The same things were measured in two ways. Each way mixes the same 7 hidden numbers, adds some noise and spreads widely along 6 directions of its own, which tell nothing about the thing.
In the rows, zero is written as 128.
Some things both ways: the first way, then the second way.
[140 160 172 110 152  98 158 102 109  98 180 127 148 148 109 125  90 192
  84  77 117]
[136 131 144 156 116  80  89 150 127  68 152 180 113 153 155 112 117  96
 126  74 127 139 127 109 191]

[134 110 144 146 150 123 125 120 124 110  87 108 162 119 115 133 116 160
  95 112 136]
[138 141 100 130 148 126 117 135 127 143 123 183 118 140 146 146 136 137
  95 175 137 173 164 109 156]

[155 138 126 138  83 131  98  77 135  96 154 134 158  70 127 143 107 126
 130 123 134]
[115 111 127 154 168 151 131 169 135 172 138 156  58 127 126 170 143 151
  93 164 127 181  81 147 103]

[117  96  99 138 154  35 135 165 125 126  71 164 141 163 126  86 175 156
 135 178 177]
[116 125 138 137 133  96  87 162 119 112 157 166  79 143 135  78 141  96
 109  59 114 108 125  96 197]

[134  87  89 127 126 134 105 135 145 146 155 105  93 141 138 171 136 101
 161 122 151]
[121 146 136 142 120 166 184  91 104 153 142 119 176 104 123 173 102 146
 156 126 113 107 128 127  93]

[118 120 139 105 101 122 122 123 124 132 150 101 141  97 152 146  99 139
 141 103 102]
[125 117 149 118 123 144 120 105 135 122 121 107 139 105 138  96 139 147
 136  92 106 107 136 137 122]

[ 97 123 127 104  96 143 127 129 137 142 122 101 143  84 150 154 133 159
 144 102 145]
[103 127 106 116 146 172 128  90 118 112 100 108 157  99 142  91 151 164
 133 131 155 114 146 138 125]

[103  98 120 103  80 140 103 153 154 125 199 103  94 163 153 128 178  95
 149 148  98]
[130 114 127  93  94 136 134 127 134 141 117 119 119 123 135 135 136 162
 143  80 151 141 111 162 113]

[101 171 157 116 130 131 174 139 112 140 145 108 122 130 122 154 137 210
 124  86 158]
[109 169 116 136 119 106 128 104  85  93 153 161 180 121 124  66 109  99
 138  77 122  60 199  77 189]

[118 134 112 115 130 123 150 119 125 112 133 116 127 120 136 160 134 166
 123 125 137]
[ 87 133 139 152 173 153 137 108 140 137 132 154 117 120 115 167 139 141
 113 137  92 129 126 114 167]

[110 136 113 105 137  70 141 170 129 177 108 125 112 133 122 112 142 143
 196 116 100]
[144 112 159 144 135 165  83 145 120  99 120 142 136 131 157 124 127 113
 102 163 106 158 125 145 138]

[130 124 129 149 142 108 129 141 116 119 109 120 118 135 112 146 126 147
 125 122 142]
[104 103 119 144 150 151 118 130 117  97 132 119 143 155 135 132 135 142
  97 145 158 120 118 137 143]

[114 122 114 130 103 104 129 192 134 162 167 118  89 151 120 165 160 140
 194 135 115]
[114 128 130 112  92 138 125 130  95 138 131 117 146 131 127 109 132 129
 138 106 130  81 147 125 168]

[135 128  92 127 121 124 132 134 120 159 153 108  97 118 142 178 107 125
 182 120 128]
[162 134 105 128 114  96 152 132 129 159 133 129 133 143 132 122 110 150
 113 125 157 116 143 134  93]

[134 121 129 155 128 134 119 132 123 122 125 112 111 139 119 153 132 130
 128 117 153]
[ 87  93 152 148 136 148 104 139 112 110 155 133 126 134 116 126 138 143
  98 133 104 114 144 129 149]

[ 94 159 147  95 116 113 166 129 151 148 135 120 152 132 140  84 172 176
 138  79 122]
[136 183 121 154  80 155 126 122  79  82  88 161 187  97 152 143 101 105
 205 165 156 144 143 159 172]

[162 124 112 164 187 110 162 108 141  88 152 134 102 185 103 139 143 137
  97  86 146]
[114 116 113 156 202 123  95 131 145  56 122 132 128 159 133  67 131 121
  59 105 166 118 105 139 140]

[127 125 170 131 105 114 130 131 129 108 182 114 144 144 130 114 127 138
 116 109  83]
[132 131 119 150 158 131 106 103 126  75 114 124 161 133 155  77 130 122
 108 139 141 100 148 121 150]

[137  99 128 161 151  89 120 144 118 137  86 124 137 119 117 164 105 151
 133 101 177]
[107 112 136 139  98 130  96 160 110 109 132 152 115 138 133 146 137 134
 133 148 128 147 141 145 177]

[161  73 109 202 192  50 141 146 129 139  91 152 143 186 120 102 143 109
 136 115 175]
[104 136 158 143  91 128 136 134  99 146 141 124 137 100 100 116 120 133
 155 121  87  77 159 136 138]

[127  92 118 153 111 115 108 127 121 113 120 120 118 149 148 117 139 102
 127 157 141]
[ 98  99 128 163 177 141 137 114 140 108 138 115 137 141 122 140 134 161
  83 153 133 120 121 142 110]

[142 101 124 160 146  98 118 124 155 103 115 142 139 158 115  95 166 111
 114 115 150]
[122 138 143 140 120 141 115 146 103 119 136 145 122 114 127  99 120 111
 130  99 116 116 123 134 137]

[151 113 125 142 144 126 137  94 132 111 131 110 152 107 135 151  93 132
 114  82 121]
[165 168 113 119  91  94 152 114 119 151 116 138 147 111 136  97 109 129
 156 102 136  98 162 125 120]

[129 105 121 131 104 112 110 118 138 118 132 123 161  83 138 171 110 153
 135 110 152]
[126 164 105 140 124 121 131 115 107 122 115 140 138 114 145  94 130 114
 158 118 147  95 142 109 172]

Other things, the second way, with their names:
<393>: [183 170  88 110  97 118 125 151 124 121  79 172 122 153 166 155 112 115
 149 130 204 189  93 158 162]
<226>: [128 121 130 129 105 109 115 140 119 124 134 125 120 126 133  86 133 133
 128 102 132 101 140 135 141]
<455>: [129 126 101 122 132 140 141 113 128 124 111 107 138 138 149 119 137 148
 130 112 176 111 104 137 131]
<152>: [ 98 144 130 149 184 166 141 106 122 116 127 139 135 110 119 112 128 128
 109 110 118 112 117 121 129]
<221>: [168 174  99 131 155 105 162  94 128 124 126 145 162 123 147  76  99 119
 116  79 152  98 149 100  99]
<346>: [129 140 141 131 184 160 132 117 148 147 115 163 123 112 115 141 124 143
  80 141  96 167 136 137  99]
<403>: [111 100 127 136 151 132 105 142 154 125 118 129  80 134 142 131 159 157
 107 137 142 152  99 149 140]
<133>: [142 130 135 127  98 128 118 135 119 117 121 136 129 115 145 105 125 133
 147 107 138 132 129 149 122]
<216>: [112 150 132 132 101 117 145 158 108 159 131 154 106 136 101 163 117 124
 145 113 127 117 116 141 169]
<130>: [143 133 146 108 123 163 123 155 126 183 107 151 103 128 123 166 131 136
 107 164 105 171 119 155 126]
<340>: [104  94 138 100  66 131 145 111 128 183 149 122 121 116 131 183 153 189
 160 123  99 126 169 118 144]
<396>: [138 136 110 157 135 138 150 107 105 126 133 131 180 133 141 140 110 141
 116 188 141 115 164 123 109]
<485>: [124 178 117 139 220 153 163  62 131 140 121 138 180 108 114  81 115 116
  79 122  95  68 170  78 126]
<389>: [115 107 126 134 124 172 149  98 114 120 129  88 165 126 149 143 135 156
 140 130 150 106 109 141 111]
<415>: [149 140 140 146 185 125  97 137 149 111 122 174 102 127 142  94 127 109
  72 127 105 158 130 120 128]
<285>: [145 120 116 143 152 136 105 130 127  78 134 141 131 127 164  78 125 128
 104  94 160 148 118 134  94]
<428>: [100  85 142  86  88 170 112 158 117 155 130 129  97 132 124 165 153 172
 125 105 134 164 111 160 140]
<400>: [103 133 138 131 135 134 146 116 123 149 146 144 122 110 110 130 128 144
 131  91 100 111 142 118 128]
<248>: [110 142 152 138 141 157 118 115 122 124 107 143 153 105 114 124 127 132
 119 158  85 120 164 140 149]
<280>: [110 118 139 138 178  98 132 120 158 140 158 159 100 138 102 117 128 146
  71  85  89 117 152 104 125]
<357>: [ 78  98 155 157 102 133  81 161 113  80 136 148 107 132 124 146 141 138
 136 146 119 146 132 156 186]
<9>: [157 135 113 123  96 109 159 115 122 166 136 124 142 114 142 114 118 155
 142 123 134 111 162 126  83]
<170>: [165 146 141 144 117  85 113 125 122  98 140 148 150 119 141  54  98 106
 118  84 113  98 172 121 105]
<291>: [ 84  78 167 112 144 144  89 126 160 145 135 136  82 108 116 120 173 176
  93 120  63 141 161 130 142]
<177>: [182 144 116 102 129 125 106 151 131 144 112 165 109 123 154  83 125 128
  97 116 139 173 143 139  94]
<433>: [138 129 143 133 135  97 141 135 154 178 151 168  93 146 125 179 124 137
 100 118  90 139 132 105 152]
<50>: [146 135 155 119 111 138 125 144 118 148 130 126 114 116 132 100 119 116
 129  76 107 112 101 140 117]
<459>: [134 109 120 125 181 173 111  90 135 104 115 102 158 130 168  78 149 141
  82 134 136 111 132 111 122]
<525>: [126 113 104 115 108  89  92 148 157 144 102 152  67 130 150 125 168 169
 129 153 150 166 155 142 171]
<404>: [141 142 153 149 117 100 120 128 130 120 130 142 134 118 122 100 112 121
 124 116  96 105 158 135 126]
<510>: [104 105 125 119 111 180 107 118 111  95  87  71 144 106 145  79 153 157
 153 125 171 107 103 183 122]
<465>: [135 145 131 130 155 118 134 116 137 147 142 181 127 124 123 135 119 134
  96 118  93 147 167 101 128]
<142>: [114 113 141 113 101 123 154 138 135 180 122 112 114 126  91 158 127 177
 123 126 121 117 132 173 101]
<304>: [153 133  99 144 132 101 132 144 151 134 102 159 102 136 144 159 125 163
 118 171 170 190 121 166 100]
<126>: [147 116 119  84  77 157 125 112 101 128 134 126 162 109 163 107 129 156
 148  84 147 140 156 131  96]
<536>: [ 91 149 153 148 154 120 120 131 127 145 135 161 102 135 106 143 137 102
 120 126  70  93 138  92 231]
<209>: [154 138 132 133  58 100 141 111 100  97 140 117 189 143 153 127  96 120
 174  91 145  80 145 128 152]
<251>: [142 160 135 152 150 149 153 143 118 175 127 169 112 129 126 188 108 113
 118 166 105 154 106 126 141]
<461>: [107 109 171 126  76 150 125 128 117 164 140 142 117 102 134 195 140 150
 170 143  62 144 145 130 162]
<53>: [142 118 149 132 155 164 105 116 128  91 117 121 166 129 141  95 121 130
  86 135 118 131 137 150  99]
<94>: [123 125 128 134 135 170 104 144 113  92 112 139 131 156 156 147 133 111
 125 126 160 150  73 144 181]
<312>: [ 93 121 145 156 133 134 126 149 121 132 131 133 106 127  98 140 132 141
 120 142 117 117 119 155 143]
<231>: [101 118 145 132 149 145 124 143 131 139 144 152  95 134 114 152 135 134
 103  99 106 141 105 128 152]
<449>: [ 99 138 138 156 175 143 139 109 126 137 144 155 138 124 112 137 128 130
  99 142  89 108 156  99 151]
<580>: [161 144  91  99 135 135 127 159 130 154  91 155 108 147 135 127 126 144
  90 145 186 177 114 162 112]
<307>: [ 75  87 150 128 141 146  91 148 154 141 119 157  72 123 108 168 170 179
  94 177  93 178 150 152 165]
<250>: [137 134 120 138 101 141 135 144 104 119 127 150 135 117 136 140 108 140
 142 125 161 164 122 161  93]
<351>: [120 142 145 147 178 168 132  91 120 106 125 127 180 117 120  98 112 123
  91 131  99  96 150 121 113]
<181>: [129 146  84 115 176 135 170 120 142 188 123 145  95 122 120 129 138 164
  95 116 163 140 113 123  88]

Some of these things the first way, each followed by its name:
[128 131 156 126 123 136 140 134 131 118 205 107 110 181 124 120 148 137
 117 109  98] | <465>
[148 142 104 132 173 123 170 116 135 131 179 120 110 165 115 164 131 162
 135  77 148] | <400>
[106  88  74 140 139  80 126 172 119 159  66 130 113 135 148 141 159 134
 168 172 184] | <449>
[128 117 115 121 143 121 137 108 138  98 118 123 142 128 131 127 140 142
 107 128 110] | <455>
[120 162 149 127 114 143 172 146 139 144 220 103 100 169 124 138 157 150
 159  78  78] | <248>
[130 127 134 118 151  71 141 142 110 145 113 125 142 123 122 128  94 167
 145 111 112] | <389>
[111 169 163 122 119 105 172 126 103 120 130 116 157 115 128 123 116 190
 122 107  94] | <485>
[136 107 142 135 137  70 148 148 115 142 168 126 166 139 138 141 103 165
 143 113 111] | <525>
[134 135 132 145 155 139 152 113 137 108 133 106 112 153 116 132 138 129
 110  85 112] | <351>
[121 111  93 135 137 124 141 124 120 115 134 116  95 165 151 144 152 123
 127 151 155] | <280>
[126 127 104 123 145 147 132 144 146 132 140 102  87 142 107 181 151 145
 145 101 140] | <428>
[117 117 103 111  96 115 122 145 114 123 158 117 104 133 147 148 137 125
 152 176  93] | <433>
[132  78  94 164 153 112 136 159 139 142 131 115 108 172 135 160 156 119
 148 127 165] | <307>
[159 118 103 151 180  97 148 102 128 107 103 139 159 120 110 145 112 161
 111 107 163] | <181>
[113 153 142 116 132  93 161 141 120 148 145 118 127 148 131 103 140 161
 147 103 106] | <346>
[124 128 109  98 129 125 136 107 127 136 138 106 124  99 145 170  98 152
 141  97 143] | <221>
[140  94 157 168  66 125  84 146 131  71 197 126 136 112 123 191 114 122
 120 145 111] | <536>
[142 145 142 132 193  76 162 125 136  87 101 142 144 146  79 120 132 187
  94  88 110] | <94>
[110 129 137 111 103  76 124 171 129 188 181 128 112 164 136 100 152 142
 188 109 147] | <250>
[130 120 148 121 159  86 136 115 133  90  83 130 173 112 111 108 118 168
  87 102 111] | <393>
[119  84 172 129  57 152  54 121 111 103 135  85 138  74 153 169  64 105
 101 126 110] | <209>
[136 152 161 140 133 136 145 103 106 119 117 103 147 122 126 107 113 148
 107 102  91] | <396>
[ 99 110 157  92 118 139 105 145 150 143 140  89 124 155 138  91 158 130
 118 113 103] | <126>
[110 133 119 133 153  41 165 182 101 182 100 143 128 153 128 123 132 184
 176 112 187] | <357>
